The rows of a group lie close to one hidden flat surface of 11 dimensions, which may be shifted away from zero. Surfaces can cross.
(in the rows, 128 means zero)
Known rows, each followed by its group:
[ 92  95 111 112 135 135 111 153  89 139 114 172 113 122  86] => z605
[ 76 135 125 134 102 161 126  80 161  93  98 126 177  99 148] => z948
[135 126 121 193 102 146 136 111 108 162 118 106 188 122 110] => z777
[175 133  92 123 115 130 172 118 176 112 136  89 104  99 144] => z948
[116 119 154 152 108 136 131 140  69 120 134 156 175 148  66] => z777
[129  70 142 108 124 102 149 110 109 144  96 178  94 187 107] => z948
[134 163 142 215 134 135 113 132 140 129 174  96 129 110 109] => z745
[181  98 147  76 148 111 111 124  96 129 117 143 108 184 169] => z605
[ 86  99 110 112 153 112 160 128 133 176 153 159 166 107  71] => z745
[110 145 139 160 156 100 114 175 164 106 147 124 120 144 173] => z605
[105 106 102 143 128 106 149 140 135 131 101 135 130 141 133] => z948
[154 167 107 132  89 123 149 126 131 149 133  73 157 107 126] => z745
[121 133  94  78 120 161 124 157 104  93 154 129 156  91 101] => z38
[ 94 129 136 157 145 100 112 143 104  96 201 147  88 155 110] => z38
[ 97 161 120 117 168  86  69 149 106 135 142 127 140 135 156] => z777
[ 44 106 212 176 151 176 133  97 113 114 162 171 129 120 148] => z777
[ 85 126 145 173 118  90 151  86 124 164 110 134 104 149 141] => z777
[141 141 108 104 177 102 129 132 161  70 111 144 163 126 133] => z38
[117 109 150 124 127 154 164 142  98  79 113 132 106 128 186] => z745
[142 125 170 146 110 147  86 120 120  75 125 155 115 176 124] => z745
[ 71  88  88 140 193 152 116 106 117 148 139 159 132  68 113] => z605
[149 129 165 133 117 143 135 151 125 121 171 119 117 135 129] => z745
[145  44  86 176 134 142 167 132 155  90 147 147 129 147 112] => z777
[ 97 107  93 132 139 144 114 142 117 156 140 139 145 101  94] => z745
[108 157 104  90 109 134 125 132 113 155 138  98 108  95 142] => z948
[130  89 107 130 125 136  76 152 147 177 111 128 140 144 148] => z948
[148 155 164 158  98 140 183 139 109 121 160 114 131 124  73] => z745
[125 151 120 122 118  93 154 174  91 148 138 107 103 130 126] => z745
[ 75 126 140 146 143 141 111 140 113 126 122 136 164 114 161] => z777
[139 116 143 110 130 102 118 101 135 128 145 144 145 167 125] => z38
[ 80 125  70  66 115 151 137 111 120 112 146 130  97  67 103] => z605
[143 168 140 191 123 155 108 130 142  85 134  93 116 109 162] => z745
[181 136 110 108 124 126 111 144 129 129 171 103 145 129 113] => z605
[136 119 140  94 159  88 171 126 111  80  40 175 139 174 153] => z948
[137 206 125  74 134  92  84 135 143 130 140 114 109 121 121] => z38
[ 90  92 165  93 132 224  96 142 147 147 117 177 136  70  91] => z777
[146 164 137 185 148  65 112 119 179 130  73 151 129 163  63] => z948
[114 138 166 116  49 177 180  58 103  93 137 113 109 114 123] => z38
[124  96 134 129  87 206 174 131  90  85 113 124 147  91 146] => z777
[148 114 105 155 122  92 159 171 109 126 101 102 141 160 169] => z745
[145 159 158 124 173  93 133 160 152 114  88 155 107 140 128] => z605
[ 86 132 109  83 138 117 120  84 174  99  92 164 158 117 109] => z605
[ 92 145 151 119 139 144  94 166 172 111 122 148 195 112 114] => z777
[185 116  94 127 137 166 109 101 184 136 126 111 117  87 111] => z948
[110  70 111 126  68 182 155 160  86 123 110 121 143 126 143] => z38
[126 108 126 133  98 162  90 132 130 142 146 106 169 129 157] => z745
[104  98  96 161 115 122 157 186 172 104 137 124  64 129 127] => z948
[142  51 131 130  57 158 163  90 105 120 126 149 161 180  99] => z38
[141 119 143 142 133 132 124 101 151 116  98 145 163 147 130] => z948
[102 150 117 119 142 100 113 133 135  59 154 120 146 142 166] => z38
[ 92  45  85 133 173 179 107  84  67 189 117 147  92  79 162] => z777
[124 119 109 144 152 118  94 130 131 173 124 118 112 125 151] => z948
[122 104 139 160 152 119 179 100 127 128 139 151 109 134 103] => z745
[ 76 183 174 154  72 147  92 136  92 123 231  85 150 127 142] => z38
[109 161 150 174 143 112 110 169 134 146 135 129  60 120 111] => z605
[187 156 145 133 154 104 152 153 157 131 121 122 106 132 103] => z38
[ 97 128 153 154 114  97 130 113 170 103 126 160 118 171  91] => z605
[ 74 161 133  55 135 112  77  98 107 138 125 150 153 120 134] => z38
[170 150 138 161 135 154 110 129 114 113 174  91 169 113 143] => z777
[128 160 137 196 142 109  97 105 214 137 136 120  64 126 117] => z948
[179  95  90  89 136 145 145  95  99 147 100 122  72 104 137] => z605
[174 172 121 112 172 120  49 142 112 125 165 103 182 121 148] => z777
[119 144 111 100 108 122  54  97 148 164  96 122  49 126 156] => z605
[104 159 105 151 110 122 122 192 122  55 168  79  99 120 200] => z38
[119 158 155 158 190 130  85 153 103 148 182 117 136 104 143] => z605

New rows. What belongs after each?
[192 168 191  80 153 130 134 168 139 168 166 123 176 114  96] => z38
[ 94 121 110 180 130 104 164 156 126 113 118 123 160 129 134] => z948
[138 120 103 222 131 104 139 177 144  82 151 132 119 152  84] => z38
[142 106 132 121 121 129 138 145  81 139 126 148  61 137  97] => z605
[149 132 144 127 148 121 137 111 152 166 104 130 138 122 127] => z38
[ 94  89 128  33 104 151 147 184  60 147  45 147 124 128 168] => z38
[100 150 159 100 125 158  92 110 116 205 139 116 178  87 132] => z38
[107 122 125 138 127 167 143 107 132  37 155 127 174 109 156] => z777
[150 128 144  48 204 102  97 112 153 182 130 146 140 126 154] => z38
[127 160 152  82  81 148 178 140 109  89 103 114 171 121 128] => z745
[114  92 101 122 162 109  96 115 159 160  67 132 167 141 197] => z38
[121 166 140  76  46 130 140 106 112 141 149 127 111 123  42] => z948
[112 170 179  83 114 115 122 171 114 132  65 144 170 150 135] => z777
[102 157 123 132 132 157 127 156 121 156  99 107 110  60 134] => z38
[114 155 174 120 151 110 112 133  76 156 130 139 158 150 135] => z948
[ 82 146 147 103 138 112  85 102 141 117  90 165 120 148 138] => z605
[ 96 134 143  91 130 171 111 153 104  59 145 152 169 102 117] => z777
[ 72 128 138 150 173 119 112 158 109 143 127 140 133 117 160] => z38
[119 113 135 194 151 127 102 130 176 135 119 137 131 137 137] => z948
[ 84 138 106 167 177 107 126 178 121 138 141 118 126  95 153] => z745
[138 130 107  96 155 112 122 184 186  56 164 125 104 131 162] => z777
[137 123  61 140 161 144  90 125 112 131 188  94 101  85 142] => z777
[132 138 177 119 121 130 170 142 145 112 164 119 156 140 152] => z745
[ 94 133 113 162 123 169 161 135 111  88 150  97  71  70 163] => z38
[141 129 121 147 174 144 164 146  91 137 150 119  89  80 138] => z605
[129 135 130 115 141 154 135 184 106 136 145 110 123  91 142] => z38
[ 86 120  95 113 131 144  85 122 126 136 204 123 122  96 108] => z605
[123 136 114 189 102 125 127 168 146 165  76  94 100 122 173] => z38
[142 151 150 184 117 109 156  57 122 121 147 101  77 144 144] => z745
[ 44 137 171 113 113 131 119 130 126 116 111 188 160 135  77] => z777
[ 84  99 123 119 149 102 114  76 149 165  72 166 139 143 136] => z777
[130  95  99 181 160 101 101 101 117 136 120 168  89 150  76] => z745
[144 140 181 150 134 128 167 158 128 127 121 123 130 141 156] => z38
[135 143 159 168  79 146 159  76 145 114 128  99 141 135 130] => z38
[152 128 148 110 157 118 126 115 112 118 203 108  81 137 180] => z605
[ 97 130 152 153 170 100 110 152 112  86 217 146 151 154 130] => z38
[154 139 144  81 125 132 116 133 124 155 164 117 129 128 135] => z38
[ 89 116 121 172  91 153 133 167  99 165  81 126 121 114 106] => z38
[107 135  80 195 152  92 152 161 155  57  48 142  85 127 136] => z38
[126  86  91 129 117 186  72 188 103 156 152 126 122  91 104] => z745
[118 146 115 184 167  80 128 181 130  84 121 163 103 142  68] => z38
[154 113 102 114 106 123 127 204 173 151  86 134 138 130  90] => z777
[ 93  98 135 126 154 146 133 179  82 129 143 153 145 112 124] => z38
[ 90 101 103 113 147 121 103 141 143  83 130 169 179 134 101] => z777
[126 146 149 128 130 103 136 144 127 157  72 139  82 143 126] => z38
[134 126 140 121 110 120 123 127 122 104 128 130 138 158 135] => z605
[101 106 119 136 159 128 109 138 113 147 100 179 126 121  61] => z605
[ 83 166 145 193 143  89  93 112 156 117 113 138 186 148 116] => z38
[ 96 123 141 138 116 175 130  95 158 118 124 133 152  93 129] => z777
[140  94 157 157 185 158 100 165  39 126 170 135 149 131 169] => z777
[104 105  97 117 141 123 153 112 119  45 140 135  67 125 182] => z38
[127 137  97 149 100 113  97 160 138 147 123 101  87 132 136] => z38
[ 88 114  88 198  90 131 105 102 137 116 135 108 127 135 138] => z38
[144 129 105 111 106 106 119 146 110  99  70 146 153 167  96] => z745
[ 65  82  57 176 140 131 112 135  98  45 179 154 141 128  93] => z38
[107 161  87  81 171 125  80 131 169 139  60 142 164  73 124] => z605
[131 146 106  91 151  95  89  89 146  85 191 136 127 141 117] => z38
[103 172 146 122 105 156 130 128 111  90 123 121 141 103 128] => z745
[ 86 149 141 162  96 119  91 151 124 179 111 105 138 144 159] => z38
[ 90 153 128 165 143 122 163 105 123  98 107 108 135 103 181] => z745
[123  96  97 102 113 156 122 112 126 133 149  93 108 111 204] => z38
[106 113 142 142 147  99 137 151 111 150 106 129  29 146 197] => z38
[ 76 177 173  61 151 107 115 150  89  84  86 168 145 136 135] => z605
[141 166 121 129 136 128 133 191 141 154 176  98 134  90  93] => z745
[131 161 122 118 113 117 152  41 209  93 139 123 147 120 112] => z605
[103  90 117 150 113 183 108 100  86 100 112 146 105 118 138] => z745
[140 134 164  91  89 153 171 119  91 123 127 148 111 123  58] => z38
[104 110  75 139 124 141 114  89 125 119 151 134  68  95  97] => z38
[167 189 169  83 117  60 119 213 118 102 159 124  82 192 120] => z38
[ 91 100  89 120 115 128 108  88 143 163  89 143 107 120 124] => z948
[118 128  91 117 129 133 133 155  73 143 123 105  49  97 154] => z745
[153 164 139 128 112 100 112 184 159 114 140 117 123 155 116] => z605
[136 120 103  95 123 117 202 206 107 137 114  93 148 109 171] => z745
